The rows come from 4 hidden closed curves, with some noise, and rows from the same curve form a group. Each curve winds through 8 dimensions. The rows are also pushed far along 5 directions, which tell nothing about the answers.
Known rows, each followed by its group:
[ 71   8   9  27   1 -36   9 -11  -2  14 -29  -4  42 -23  -1  21 -23 -23
  20   2  33   9 -12] -> Ref
[ 37 -10  -4   6  30 -17  25 -16  16  16  12  -3  13 -10  17  15 -10  -7
   2  21  29   9 -30] -> Ref
[-19  15  28  12  -9  23  18 -16 -13   2 -37 -10 -12 -24 -62 -14  40  27
 -26 -14 -13 -28 -12] -> lezil
[ 15   7  23  49 -35  -1  22 -21 -35  -1 -43  -4  -5 -23 -42 -15  12  16
 -25  -4   8 -18 -15] -> Ref
[ -1   9   9 -23  28  -9  -5  15  11   1  -6   6   9   2 -13   6   8  -8
  25 -14 -30  18   3] -> lezil
[-11   9  26  21  12   2   9 -10   8   0 -12  11  -3 -10 -29 -13  31  17
  -5  -7  27  -3 -17] -> lezil
[  0  13  -1 -53  45  -6   7  25   3   9   7  25   2   6  -2 -31  18  -6
  37   2 -58   7 -17] -> zufu
[ 19  35   4   9   4 -12   3   3 -11   5 -14   4  22 -37 -13   3  -2  -1
  15  -9 -12  -1  14] -> zufu
[-17 -26 -11   5  -2  14   4  -3  12 -16  30 -10 -21  29  41  20 -11   8
 -13  13   0  27   6] -> kes
[ 11  20  11  -3   9  -8  -4  19 -10 -15 -18  20   8 -22 -29  -9  19   4
  21 -18 -40   3  26] -> zufu
[ -8  46   3 -21   4   7 -19  15 -10   1 -10  10  12 -30 -24 -11  18  13
  24 -24 -31 -14  20] -> lezil
[ 32   6  -3  10  12 -19  -7  -7   4  -2  -7  10  13 -17   3  24 -21 -12
  16   0  22   9 -17] -> kes
[ 70  31  -4 -15  14 -19  -2  10   6   6 -21   0  51 -23  13  12 -20 -30
  47  10 -21   5  28] -> zufu
[ 54 -20 -13  -1   6 -13  18 -11  -4   6   2  -3  13 -11  28  22 -22 -11
   2  22   9   9 -11] -> lezil
[-58 -25  -6   6  -9  18  19  20 -13 -11  27  10 -35  34  40 -17  -2   0
 -16  14 -41  32  12] -> Ref
[ 17  23 -19  -3 -14 -11 -20   4  -5  -2  15  -9  13 -19   8  15 -21   3
   6 -12   6 -11  28] -> Ref
[-14 -31 -16   0  -7  -5  26   8 -30  16  11  -5  -7  -5  21  -1  -6 -11
 -16  13 -27  11  -2] -> kes
[-55   7  22 -10 -12  33   8   1   3 -13 -14  11 -33  18 -14 -14  24  17
 -21  -9 -14  -2 -20] -> zufu
[-10   9  -8 -37  23  -2 -20  12  14   2  22  -3  -2  10 -16 -11  10   8
  15 -15 -21 -11   9] -> zufu
[  7  19   7  19 -20   7 -13 -14   5  -8  -9 -31   2   2 -23  10  -5  16
 -11 -15   8 -13  23] -> Ref
[-52 -17  -4  -9 -12   6 -23   8  15 -17  22  -3 -32  39   6  15 -15  -1
 -19 -18   2  12   4] -> kes
[  9  12   9  12  -1  12  -2 -14   4   1 -21 -17  13 -17 -22  12  10   5
   0  -5   5  -9  10] -> lezil
[ -1   6  -2 -34  33   2  -4   6  16  12  10  -3   6  12   4  -2   0  -6
  24   2 -18  10  -9] -> lezil
[-55  27  22 -12   4  13 -28  10  27 -11   9   0 -14  34 -21 -18  21  15
   7 -28   2   5  16] -> lezil
[  3  25   2 -34  26 -15 -16   9  16   6   3  -2   9   7 -10  10  -6  -3
  27 -21 -14   9 -14] -> zufu
[ 53   1  12  28 -22  -9 -13 -29   8 -11 -34 -21  14  -1 -31  21  -5   5
  -3  -8  43 -12  -7] -> zufu
[-55 -39  -7 -10  15  14  14  -2  13   2  29   5 -37  35  22  -4  -9 -13
 -27  20  -1  14 -27] -> kes
[ 26 -10  -3  32 -11   3  12 -15  -8  -9  -7 -16   7  -7  10  15  -7   2
  -5  14   4   9  14] -> kes
[-18 -24 -15   7 -33 -12  -7  13 -15  -8  24  -4 -13   7  23  18 -13   4
 -25 -15   9   8  21] -> kes
[ -2  -2  -6  10   6  -4  19   8 -25   3   1  11  -1  -8   5 -26   2  -7
   8  17 -37  15  19] -> lezil
[-22  19  -8  -1 -16  -5 -49   5   3 -15  18  -5  -8   1 -23   4   1  23
   4 -37  17 -15  27] -> zufu
[-34 -13   2  15 -39 -16  12  27 -31  -3  -4  13 -11  17   8 -26 -12 -22
 -19  -3 -29  14  28] -> Ref
[-21   2   5 -40   1   9 -16   7  36 -15  20   2 -20  36   5   9   3  13
 -10 -17  13  -5 -11] -> Ref
[-13 -63 -25   2  -6   6  23  -7  -1  -7  39  -3 -32  31  61  21 -24  -5
 -34  32   8  29 -12] -> lezil
[-25 -14 -13 -10  -8  -8   1   5  -4   2  26   7 -21  13  26  11 -26  -7
 -19  -2  10   8 -19] -> kes
[  2  -8   0   0 -20  10 -24 -13  13 -10  -4 -14  -6  16  -3  22  -8   6
 -10 -10  32  -9  -7] -> kes
[  6   7  -3   8  -3 -17 -21   0  14   1   6  -9  12   5  -2  11 -24 -15
   4  -9  24   0  18] -> kes
[  2   2  -1  36 -30 -19  -2 -10 -14   8  -4  -9   7  -4 -12 -13 -14  -7
 -16  -1  36 -11  10] -> Ref
[  0  -3 -13   1   9  -6   8   6 -17   4   1   9   4 -13   7  -6  -4 -12
  10  10 -25  10   4] -> Ref
[  8 -10 -25 -16   5 -12  -3  12   2  -2  24  -9   5   1  35  34 -30 -15
   5   1 -19  20  17] -> Ref
[ 19  19  16  -6   9  -4   0   0   0   4 -29 -10  15  -6 -43 -13  13  -5
  13  -9 -29 -10  11] -> zufu
[-21  11  11 -20 -23  16 -11   2  -5  -3 -18  -7 -13  16 -25 -10   7   9
 -10 -19 -14 -18 -10] -> Ref
[ 44 -20   3  62 -33 -16  10 -27 -24   0 -38 -24  18 -29 -23  26 -20 -15
 -23   7  30  -6  12] -> kes
[ 45  44  10 -27  32 -22 -25   7  27  14 -15   2  43 -17 -25   8  -9 -17
  44 -20   7 -13   2] -> kes
[-17 -39   3   0  -5  19  21 -11  -7   3  -6  -2 -21  13   0  -9  15   1
 -28  19   0  -4 -19] -> lezil
[  3 -12  -1  -2  23   8   0 -13  10   6  -2  10  -2 -12  -8   3   7  -2
  -2  10  21 -13 -32] -> kes
[  3 -13  18 -15  26   2  16 -11   7   3  -6  10 -16  -4 -27   1  26  20
 -11  -7   6  -3 -47] -> lezil
[  8  -4  15  -8  21  26  44  -9   1  -2 -16  20 -10 -14   3 -13  31  13
  -9  27 -14  -6 -37] -> zufu
[-26   1  12   7 -29  -8   7  10 -26   5 -19   5  -6 -15 -29  -8  10  -2
 -21 -21 -11  -8   8] -> lezil
[-38  22   1  -5 -10   4  -7  12 -13   3   6  10  -8 -16 -15 -18  12  11
  -8 -18 -11 -17  17] -> zufu
[ -1 -37  16 -29  42  33  43 -10  16   1 -20   9 -14   2  -9   3  40   0
 -12  28 -34   2 -45] -> zufu
[-11  -6  -3  -8   9  -8   7  -1   6  11   9  -6  -1   8  18  21 -14 -11
  -1  -1   6  20 -20] -> lezil
[ 37 -14 -10   3  -1 -15  38  11 -29   6 -15   2  16 -26   5  -5  -7 -25
  -2  23 -53   5  26] -> zufu
[-18 -21  -8  -6   0  -7  34  43 -24   6  20  32  -2   4  61 -16  -9 -23
   5  18 -49  31  16] -> Ref
[  0  15  -2 -25  22  -5  16  20  -4  -3   8  24  -4  -3  18  -3  -4  -3
  19   2 -44  20  -9] -> kes
[ 38 -20   2  12  -5 -12  36  11 -14   8  -9  16  18  -9  45   8 -15 -21
   2  24  -2  19  -8] -> Ref
[-38 -22  -8  15 -15  11  15   4 -15 -10  18   4 -31  27  12 -35   5   3
 -21  19 -24   8  16] -> zufu
[-15  12  -5  19  -9  13 -13 -11  -1 -11   4 -14  -9   9  -1   0 -14   3
  -1   4  -2   0  16] -> kes
[ -6 -44 -24   6 -15 -16   6   2 -16   3  29   7 -16   7  38  11 -23  -8
 -23  12  22  14  -4] -> lezil
[-14  35   3 -55  34   2 -12  39   9  16  14   9  15  -7  -4 -15  14   3
  35 -24 -53  -8  13] -> Ref

New rows. What belongs after each?
[ -5   7   2 -17   9  -3  -3  23   4 -13  -3  24   5  -1  18   7   1 -13
  19  -4 -24  22  13] -> zufu
[-30 -35  -4  19 -14 -14  31  16 -47  -2   2  16 -25 -13  -9 -12   5  -5
 -30   0 -48  18  16] -> lezil
[-16  17   1   9 -18 -18 -13  21  -1 -14  12  11   1  17  23  -2 -20  -9
  13 -13  -5  32  34] -> lezil
[-10  -4 -16  -9 -11 -12 -21  27 -17 -16  15  16  -3  -3  11   3 -10  -6
  12 -14 -29  15  42] -> lezil
[-62 -13  -5  -3 -37 -14  -2  27 -10  -5  28  13 -26  34  32  -3 -20 -11
 -25 -16   1  26  17] -> lezil
[ 37  14   9   7  16 -25   3  -6   9  16  -5  -6  24  -2  -9  -5 -10 -11
  19   0  18   6   0] -> lezil
[-20 -41   0   9   4  15  13 -23   3   1   7 -20 -27  19  -8   6   7  10
 -33  12   9   3 -19] -> lezil
[ -5  36   6  27 -17   4 -20 -12 -11  -3 -12  -5   6 -22 -26  -9   8  21
   7 -16  22 -15  12] -> lezil
[ -3 -25 -11  14  -4 -20  16  20 -25   5  11  26   4 -14  25 -17  -3 -22
  -1  17 -11  17  26] -> lezil
[ -8  15  10  -9  -2   3 -20  -6  10  -5 -16  -3  -6   8 -29   6  -6  -2
   2 -17   3 -10 -16] -> kes
[-26  -3   6 -14  17  16  27  18 -17   4 -14  14   0 -19  -7 -17  28 -10
   4   9 -62   9  15] -> lezil
[  9  27  -1 -21  15  -6 -19   6  14   7  -1   6  21  -4  12   9  -7  -9
  34  -8   9   9  -8] -> lezil
[ 21  42   1   3   4  -4 -12  -3  -7   6 -14   3  25 -35 -14   1   3   8
  27 -10   3  -9   9] -> lezil
[-10 -25   4  -6  16  13  29  -8   4   2   9  14 -22  24  25 -19   8   2
  -9  30   0  15 -33] -> lezil
[-11  22  -8 -19   1 -17 -23  22   2  -3  11   9  13 -11  13  24 -14  -8
  22 -27  -7  18  19] -> lezil
[ 16 -17  -3   7  16   8  21 -17   0  12 -12   0   9 -11  20  12   2 -13
   6  28  12  11 -33] -> lezil
[ -9   4  -7  38 -27 -23 -13   3 -35   2   0   6   1 -10 -11 -25 -11  -3
   0  -8   8   4  28] -> lezil
[  6   6  -8 -21  32  -8  -7  -4   8  15  18   4   5  -2   5  -2   0   4
  22   1  12   4 -26] -> lezil
[-10  -9  -1  13  -3 -11  -1  12 -13   2   7  19   1  -9   2 -22   7  -6
   2   2   3   4  21] -> lezil
[ -3  10   2  12 -20 -19  -6   7  14  -2  17  -9   6  13  13   7 -23  -6
 -13 -12  26   6  28] -> zufu
[ 31   0   8 -26  15   4  30  -6  25   8  -7   1  11  10  31  21 -13 -14
   2  20   8  12 -35] -> zufu
[ 17  19  12 -14  27 -18   2   4  -5  10 -13   3  11 -20 -40  -3  13   5
  17 -21 -26   0  -7] -> lezil
[-14 -32  -8  13   6  11  22 -16  -3  -2  15  -4 -26  25  13 -19   6   5
 -18  30   1   8 -22] -> zufu
[ 33  13   4  11 -29 -25   2   7 -23  -4 -36  15  19 -20 -20  -9  -9 -21
   5  -6  -6  -7  16] -> Ref
[ 63 -30  -6  18  25  -9  62 -16   9  12  -2  -1  25 -17  54  25 -20 -30
  -3  56   8  27 -16] -> zufu
[  3   7   5  10  -2 -13  16  -1 -19  16 -20  -3  13 -21 -12   3  -3 -13
   1  -3 -12   7  -6] -> lezil
[ -7 -32  -5 -21  37  -4  32  16   8  -1  24  18 -13  16  20 -16  13  -9
   0  23 -38  22  -6] -> zufu
[ 28 -31  28  11  24  22  80 -28 -19  19 -52   8  -2 -41 -30  -6  46   2
 -30  37 -22 -12 -60] -> lezil
[  5   3  -7  14  -9 -14  30  10 -32  14 -10  -2  13 -36   5   5 -10 -17
  -7   4 -33   7  24] -> lezil
[-18  -1  14 -13  38   3   9  -1  29   3  14  15  -7   9   9   5  20   8
   8   1  20  18 -36] -> lezil
[ 28 -29  13  15  33   3  48 -13 -16  19 -28  25  10 -35 -14 -28  38  -7
   0  38  -3  -4 -33] -> lezil
[  5  -4 -18  17  -6   0   2 -11  -5   1  15  -6   3 -12  35  22 -18   0
  -4  13  25  12   1] -> lezil
[ 47 -10   8  -6  35  -1  26 -25  24   9  -6  15  10  -9  20  19   4   2
   8  25  47   5 -67] -> zufu
[ 11 -53 -21   7   1 -19  39   8 -28  12  12   0  -1  -6  35  13 -22 -32
 -18  29 -31  29  11] -> lezil
[-30 -11   3  30 -41 -14  15   8 -27   1  -5   6 -12   8  10 -13 -14 -13
 -25   0   4  15  13] -> lezil
[ 11   5  15 -16  40 -10  24   5 -10  15 -17  11   5 -21 -37 -16  24  -1
  16  -3 -46   5 -18] -> lezil
[ 20  -9  -7  -8 -19 -22  23  17 -14   0   1  12   4   2  25   1 -21 -20
  -8   7 -17  10  12] -> zufu
[ -8   7 -12  -5  -1 -13 -12  -1   4  13  15 -10   2  10  10   8 -32 -13
   1  -4  13   2  -5] -> kes
[ 32  -8  13 -40  39  -5  17   5  29   9  -9  11  17  -1   8  21   9 -13
  17   4  -3  12 -31] -> lezil
[-36 -17  -3 -39  11  35 -25  -7  39 -13  35 -12 -32  46  22  17  18  36
  -8  -9  24   0 -32] -> kes
[-31  10  -4 -25  24  14 -10   3  23  -2  32  11 -16  15  26   3   7  16
  10  -3  13  12 -21] -> lezil
[ 20  17   3 -22  12  -5 -12   4  20   2  -4  -8  22  -8  -1  27  -5  -7
  19 -14  -1   4  11] -> lezil
[-59   7   5  34 -54  16 -10   4 -27 -17   1   8 -30  -1 -15 -30  16  23
 -34 -16  11 -15  34] -> lezil
[ -3 -19  -2  -8   7 -10  14  25  -9  -8   9  35  -6   7  32 -13   0 -16
  11  13 -24  28  10] -> lezil
[ 10 -12 -12  24 -22  -7 -14  -6  -4 -17   8   0  -2  -6  11  22 -12   5
  -9  -3  31   2  14] -> zufu
[ 18  40  -6 -21  11 -19 -23  10 -10  15  -3   1  25 -33 -25  -4  -3   3
  31 -25 -14 -16  13] -> lezil
[ 71  -4   6  64 -15 -13  -3 -42  11  -3 -27 -30  35 -15  -9  22 -16  -7
  -1  19  69  -6  11] -> zufu
[-34  26   3 -58   2   7 -47  20  36  -7  22  12  -9  31   9  10   2  12
  19 -38  16  -3  -7] -> lezil
[ 27 -19   1  39 -12  -2   2 -28 -15   6 -19 -17  10 -34 -29  12   8   8
 -18   4  36 -20   0] -> lezil
[-22  18  21 -18   2  -3   9  13  -4   8 -15  19  -4   6 -15 -24  15   0
   5 -12 -14   2 -19] -> lezil
[ 50 -11  -4 -21  11 -14  22  -4  15   4  -5   4  17 -10  17  21 -12 -18
   0  16   8   0 -15] -> Ref
[-27   2  15 -16  28  -2  12  13   3   9   4  12 -12  15 -18 -33  22   1
   8  -3 -32  10  -6] -> lezil
[-10  39  20 -26  18   1 -32   5  49  -3   9  -2  12  26  -7   3   6   9
  27 -27  29   3   2] -> lezil
[-30 -48  -5   9 -19  -4  27  -3  -7   5  15   1 -24  16  32  18 -12 -11
 -44  10  21  19 -20] -> lezil
[-19  29  -3 -53  17 -11 -29  19  22   5  25  13  -6  16   5   8 -16   3
  17 -30   2  -4 -23] -> kes
[ 16  22   9  -6 -15 -22   1  13   7  -1  -4   4  17  -3   9  18 -17  -8
   5 -18  10  10  15] -> lezil
[ 45  -1   2  12  12  -2   7 -28  16  16 -12 -14  24   0  12   9 -10 -10
  13  25  47   0 -29] -> lezil
[-24   3 -20 -13  -4 -29 -30  32 -19  -5  27  11  -4   9  13   3 -24 -13
  20 -25 -31  29  36] -> lezil
[ 16   1  14 -36  36  -6  11   6  26   7  -2  24  10 -12   6  21  16   0
  14  -6  12   6 -40] -> lezil
[ -5  14 -11 -19  12  -3 -13  13  20   1  20  -6  14   5  31  23 -16 -11
  19  -4  -3  20  20] -> lezil
